The rows of a group lie close to one hidden flat surface of 8 dimensions, which may be shifted away from zero. Surfaces can cross.
Known rows, each followed by its group:
[ -1 -13  37 -24  26 -23  15 -12  -1  -3  12] : (0)
[ 11 -13   4   6  39 -13 -16   8   3 -19 -22] : (5)
[ 21  -5   5  35  10  33  10  20  -8  -8 -31] : (2)
[ 13   9   4   4   0  23 -25  -5 -16  15  -5] : (4)
[-18  37   2  14 -34  36  -4  -1  -9 -10  13] : (0)
[ 22  -2 -29 -23  11   2 -35  12   8  27  13] : (5)
[ 19  21  25  21  24  52 -15  10 -24 -17  -5] : (1)
[ 41  -2   6   2  27 -13   3  20 -19  18  -5] : (5)
[-25 -22 -27  -3 -29 -22  20 -35   2   7   2] : (4)
[  8   6  16 -16  15   1  19  10 -11  24   9] : (1)
[-39  14  -1 -31 -38  -8  19  -6  29  24   9] : (5)
[ 18  -6 -20  13  38  21 -11 -31 -62   7  11] : (6)
[ 42   8   1  22 -15  25 -21  -6  -2 -34  -4] : (6)
[ 13  -6  39  -6   3  39  46   5   0  20 -12] : (4)
[ 13  -1 -14 -33 -13 -12 -13  -2  17  13  32] : (5)
[-12  17  30  -1  -6 -30 -27  15   5 -10  20] : (0)
[ 16  -2  28   9 -13  38  -9 -28 -14  19 -25] : (6)
[ -4  21  -4   7 -33  36  10  -3  -8   7  13] : (1)
[-45 -41 -26   3  -1  -9  -6 -17 -12  36  12] : (0)
[-20  -7 -11   3 -32 -39   7  -4 -10  29   9] : (0)
[-12  -9   0   6  -7 -31   7   7  16  -6 -15] : (6)
[-24  16 -17   1 -11  15  32  -4   6 -18  -7] : (1)
[-16  -6 -14 -16 -14 -28  20   5  12  13  16] : (2)
[ 32  -8 -13  39  -9  -3   0   8   4 -13 -56] : (3)
[  3   4 -20  15 -48 -29 -24 -14  10   6 -26] : (3)
[  5  -9  59 -11  25  15  24 -15 -11  -6   4] : (6)
[  1   0  -1  -1   8   6 -52  -7  10 -28  24] : (3)
[  8   7   0  -1 -39 -41   6   1  10  11  -2] : (4)
[-11  -1 -12  -7  15  11 -44 -35 -39  36   8] : (2)
[-26 -16 -19 -20   2  -9  15 -25  20 -38  29] : (4)
[ 26  13  19  24 -16 -16  -5  34  24 -27 -24] : (6)
[  4  11  -5  19 -19  23 -17   0   0 -11  -4] : (2)
[ -8 -24  45 -12  12   3  21 -40  -7  -7   3] : (2)
[ 22  -9  14 -25  41  10  -9  -4 -29  51   2] : (5)
[ -6 -41 -21  21   3 -11  19 -29 -21  16 -29] : (3)
[ 16 -23  27   5  -9 -49   5 -44 -22 -17  15] : (4)
[ -5   5 -28   8 -11  25  -9   5  12 -18  12] : (2)
[ 16  -5  31  -6  61  13 -17  35 -20  14  19] : (3)
[ -3  18 -64   7 -22 -27 -19  30  -2  30   6] : (2)
[ -2  14  15   7 -57  20  40 -19  -8   7  11] : (4)
[ 43   4 -11 -21  11 -16 -33  17   5  11  26] : (5)
[ 38  -8  45  17  27   6  14   7  -2 -49  -3] : (3)
[ 12   5 -17  -3  23  14  -5  35   8 -16  19] : (2)
[ 16 -54   4  -2  17   5  28 -47   1 -12 -17] : (6)
[ -4  11  10 -36  13 -28 -40 -22  10  10 -10] : (0)
[  3   2  -2  10   2  31   7  41  21  -2 -11] : (2)
[ 17  57   8   4  13   1  22  50  -2 -29   0] : (1)
[ 12  12   6  -9  19 -16  -6  20  -9  15  -4] : (4)
[-33 -13  12 -19  16 -31  12 -24  30 -42 -14] : (1)
[ 34   6  61 -13  35 -25 -27  14  -6  10  -5] : (3)
[ -7 -12   9   1  21 -25 -20   9  -9  11   2] : (0)
[-10  23 -17  25 -25 -34 -32  23   1   3 -23] : (0)
[ 12 -45 -24  15  26   0   5 -11  11 -17 -36] : (6)
[ 11  -6  -2  -9  -1 -20  15  25  43 -38  13] : (1)
[ 11  12 -29  -5 -28   6 -18   7  28 -29  27] : (0)
[  2  -2 -31   9  16   2  -7 -27 -53  12   9] : (6)
[ 42 -35  46  15  15  -3  27 -15  -9 -17 -17] : (4)
[ -6 -27   6  -1   2 -44  17 -13   4  13 -23] : (6)
[-34  18  28  -9  -8 -35 -28 -27 -15  26 -16] : (5)
[-16  30  -9  -4   4  17 -34  36  26   8 -24] : (5)
[ 31 -30 -25  25  -6  13  -6  19 -12  43 -15] : (1)
[-12   0   6 -10   3  12  41   2  32 -51  12] : (1)
[-14   4  17   5 -12 -46  17  -9 -15  19 -25] : (5)
[-22   7  38 -17 -12 -22  21 -13   3  -9  24] : (0)
[ 40  -1  30  36  12 -27  13   9 -41 -10  -4] : (3)
[ -6  23   3 -14  47  -8  -6   8 -41  47 -28] : (1)
[-18 -23   2  -3  14  14  44  11  -2  14  19] : (3)
[  6   3  17 -15  19  -2 -43   3 -12  53 -20] : (3)
[  4 -21 -18  18  19  34  30  -7  -8 -26  -5] : (2)
[ 16   3  18  17 -25  -4  34 -21 -28 -13  11] : (4)

New rows. What belongs after each?
[ 24 -35  35 -26  13   6   3 -61   2 -21  18] : (6)
[-31  14   3  14  -1  25   3   5   7 -15 -29] : (5)
[ -4 -16   0 -17 -10 -15  40 -20 -11  31   3] : (5)
[ 31  -8   8   3 -16  20   3 -41 -10 -27  15] : (6)
[-52 -12  22  21  -5 -26  10  10  -6   1   0] : (0)
[  9 -31   7  14  39  12   2 -14 -25   0 -11] : (3)
[ -5   4   7 -11   9  10 -16 -21 -14   4  15] : (4)
[-11  17  -6   1 -27 -30 -36   3 -14  10  43] : (3)
[-11  32  22 -23  12 -23 -30   1   3  -5   4] : (1)
[-37   2   8 -37 -11 -13  17 -46  36 -25 -16] : (0)
[-11  -6   3   2   6  15 -12 -11 -15  -6  34] : (3)
[ 25  -9 -26  32  21  -4   1  22   1 -40 -15] : (6)
[ -1  -1 -28   7   1 -24  45  17  -2   0  -8] : (4)
[ 15 -15  18  18  13 -20 -10 -22 -26 -46  33] : (3)
[ 41   7  -6 -31  -6 -10  18 -33 -23  40  -2] : (0)
[-21   3  35  -4  28 -39   0   8 -31  47 -18] : (6)
[ -1 -31  -9 -17   3  -1  -3  -2  18 -15  58] : (0)
[-14  30  11 -25 -35  -3  -2 -39 -18  32  10] : (0)
[-11  -1   6  -2  -3 -14 -25 -19 -25   5  39] : (3)
[ 13  35  -5  -7 -19   7  -2  -1  31 -46  -9] : (0)
[-19   9  28 -14 -29  27  32 -24 -16   4  55] : (0)
[  5 -14  -5  29  32  33 -10  19 -37  17   4] : (0)
[  2 -16 -28 -24   8 -36 -23 -18  14  17 -16] : (0)
[ -3  12  71  -8  23   9   7   7 -14   9  -4] : (6)
[ 21 -25  -3  11   8  26  14 -23   7 -38  -4] : (6)
[ 18  22  -7 -48 -19  -4  21 -54  14   6 -22] : (0)
[-23  19  36 -21  16   1  10 -18   9 -37   7] : (1)
[ 16  16  24 -28 -10   0  24 -34 -28  32   9] : (0)
[  7  43 -22  -9  16   9   4  45   4  -2   4] : (1)
[  5   4   0  32  -7  11  -7 -22 -58   5  23] : (3)
[-13   1 -32   9  -7  18  32 -10  -4 -33  17] : (4)
[ 11  -5 -49   6  11 -44 -26  38  20  -4  -3] : (2)
[ 36   0  12  12  -5  -1   5  31  26 -20 -17] : (4)
[-13  -5 -31  20 -48  -7  25  -1  12  -7   1] : (3)
[  2   1  16  26  20 -11  -7  -4 -26 -10 -34] : (5)
[  8  35 -14  -5  -3  63 -18 -19   5 -22 -14] : (0)
[ 40  12  23  15  22 -17 -43  32   5 -18 -23] : (6)
[  6  -6 -14  27 -24 -20  32  19 -12   6   8] : (0)
[ 13  12 -26 -21 -11  35 -39  -8  15  -7  40] : (5)
[ 31   0  -7   9  10  -2   1  -7  -6 -50  23] : (6)
[  1 -41  25   0   4   8  63 -32   6  -5 -33] : (3)
[ 30  -6   3  26  14  22  15  15 -20   4 -25] : (4)
[ 33  10   0  10   8  -1  23  39  -6   8 -13] : (5)
[  0  23  12  21 -18 -44  18  27  -4   9 -38] : (5)
[ 14   2  -7  12  35  -1   9   2 -27 -29  13] : (4)
[  4  36  -3  17   6  30   6  13 -19 -53  43] : (6)
[ 30 -17 -23  -2  -3  -9  -8 -23  -1 -28  29] : (5)
[-28  15  12  26 -19  -6   2 -27 -27  -4 -26] : (5)
[  6  21   5  -4 -23  37  18  -6  -6  -5  26] : (5)
[ 26 -17 -22 -22  -8 -15  18 -24 -17  38  17] : (0)
[ 12 -16   8  10   3  31 -17 -34   6 -25 -33] : (3)
[  5   0 -21  16  32  25  22   1 -24 -37  13] : (4)
[-24  20  15  25 -19 -18  23   2 -21  20 -42] : (5)
[-41  12   8  -1  24  20 -35 -18   1  -7 -36] : (0)
[-18 -56   8  16  -8  -1  25 -48 -12  17 -28] : (1)
[ 29  -1   6  16  25  30 -56   5   1 -12 -28] : (6)
[-12  12  31  22 -21 -28  25 -24 -17 -28 -11] : (5)
[-31  16 -17   0   4  41 -39 -25 -12  12 -24] : (0)
[ 19  -8  27 -10  20   6  25  20  -6  48 -31] : (4)
[ 28 -18 -34 -19  16 -13 -44  -1   4  16  23] : (0)
[ 18  12  18   7 -39  -9 -25 -15   0 -10  12] : (4)
[-20  16   5  -4  68   8  -9  -2 -25  -6 -43] : (1)
[-14  -6   2 -19  23   0  -8 -17  28 -31 -18] : (0)
[ 13  10 -27  20 -33  28  37  15  16 -35   7] : (5)
[ 10  15   0 -15  41 -36 -24  20 -20  14   4] : (4)
[ 20 -23  20   1  56 -11  28  14  16 -43 -35] : (0)
[  5 -12  60 -26  25  33 -23 -37   1   0   5] : (6)
[ -7 -12 -33  40 -28   2  25  -3 -13  12 -38] : (1)
[ -9  44  14  12   2  44 -26  28   9 -22 -14] : (5)
[  5 -11 -10  18  31  19   0  13  -2 -17 -20] : (0)
[-12  -2  13 -20 -17 -19  38 -21   1  -6  37] : (2)
[ 13   2  22 -16  -7 -36   3   4  -3   9  32] : (0)
[-13  21 -14  33 -46  20  40  -9 -20  -7 -13] : (5)
[-30  28  13  10 -37  -2 -19   0 -24  22  24] : (0)
[ 18  26 -23   3 -50 -35 -28  -4  -4   5  18] : (5)
[  3  -5  47 -18  20  14 -22  -3  36 -43  10] : (6)
[ 23   0   9 -26  11   0 -31  -2   7  -8  44] : (0)
[ -8  32  21  30 -17  23 -11  22 -31   6  19] : (0)
[-35  11  11 -10  -1  32  -2 -14  19 -21  -2] : (5)
[-17  21  18  15 -19  -9 -15 -21  -9 -26  -4] : (5)
[-14 -31   9 -13 -14  -8  12 -52  -2  10   5] : (4)
[ 28 -20  52   1   8  45   5 -26   7 -11 -21] : (6)
[-11   2 -24  -7  -8 -13  -4 -10  31 -24 -28] : (0)
[ 15 -26 -34  16  30 -12  13  20  13 -28 -22] : (4)
[ 16  27  -5   5  11   2  29  43 -15  22  -9] : (4)
[  0 -18   7 -24  -7 -61  35   3  24   7   1] : (5)
[ 14  -5 -15   9   7   1  29  -3  -4   0 -34] : (0)
[  3   4  34  -1  26 -13   3   3 -18   2   0] : (6)
[  2 -13  15  27  23  33 -32 -17  -9 -27 -28] : (1)
[ -7 -24  -7  21  46  19 -41  32   3 -21  12] : (0)
[ 11   3  -2  15 -20  -7  -1 -40 -38  -7  13] : (5)
[-23  35  13  -1 -24 -28 -29  12  17  -3 -14] : (5)
[  3  -8  13 -10 -11 -65 -13 -30 -10  -5  18] : (4)
[-21  44  12 -16 -36  34  26  26  23  15   7] : (5)
[ 11  13  33  14  -6 -50  -6 -11 -20 -19  -7] : (5)
[-31 -24 -39 -13  13  14   0  16  25  32 -11] : (2)
[ 30  -5 -19 -11   7  -3 -28  -9  -5   4  25] : (5)
[ -6  -4 -26  -3  -1   1  50  -8 -28   7  30] : (2)
[-34  -5 -16  -6   5   4  31 -19  -3 -38  38] : (6)
[ 15  46   7  -8 -16   8   2  45  -1  43  -4] : (5)
[-28   2  15  -8   9  41  28 -28   0 -19 -12] : (0)
[  2   2  10   8 -23 -34  33  12 -17  37  -3] : (3)
[ -1  14  19   5  35  41  11   1 -17 -18 -10] : (1)
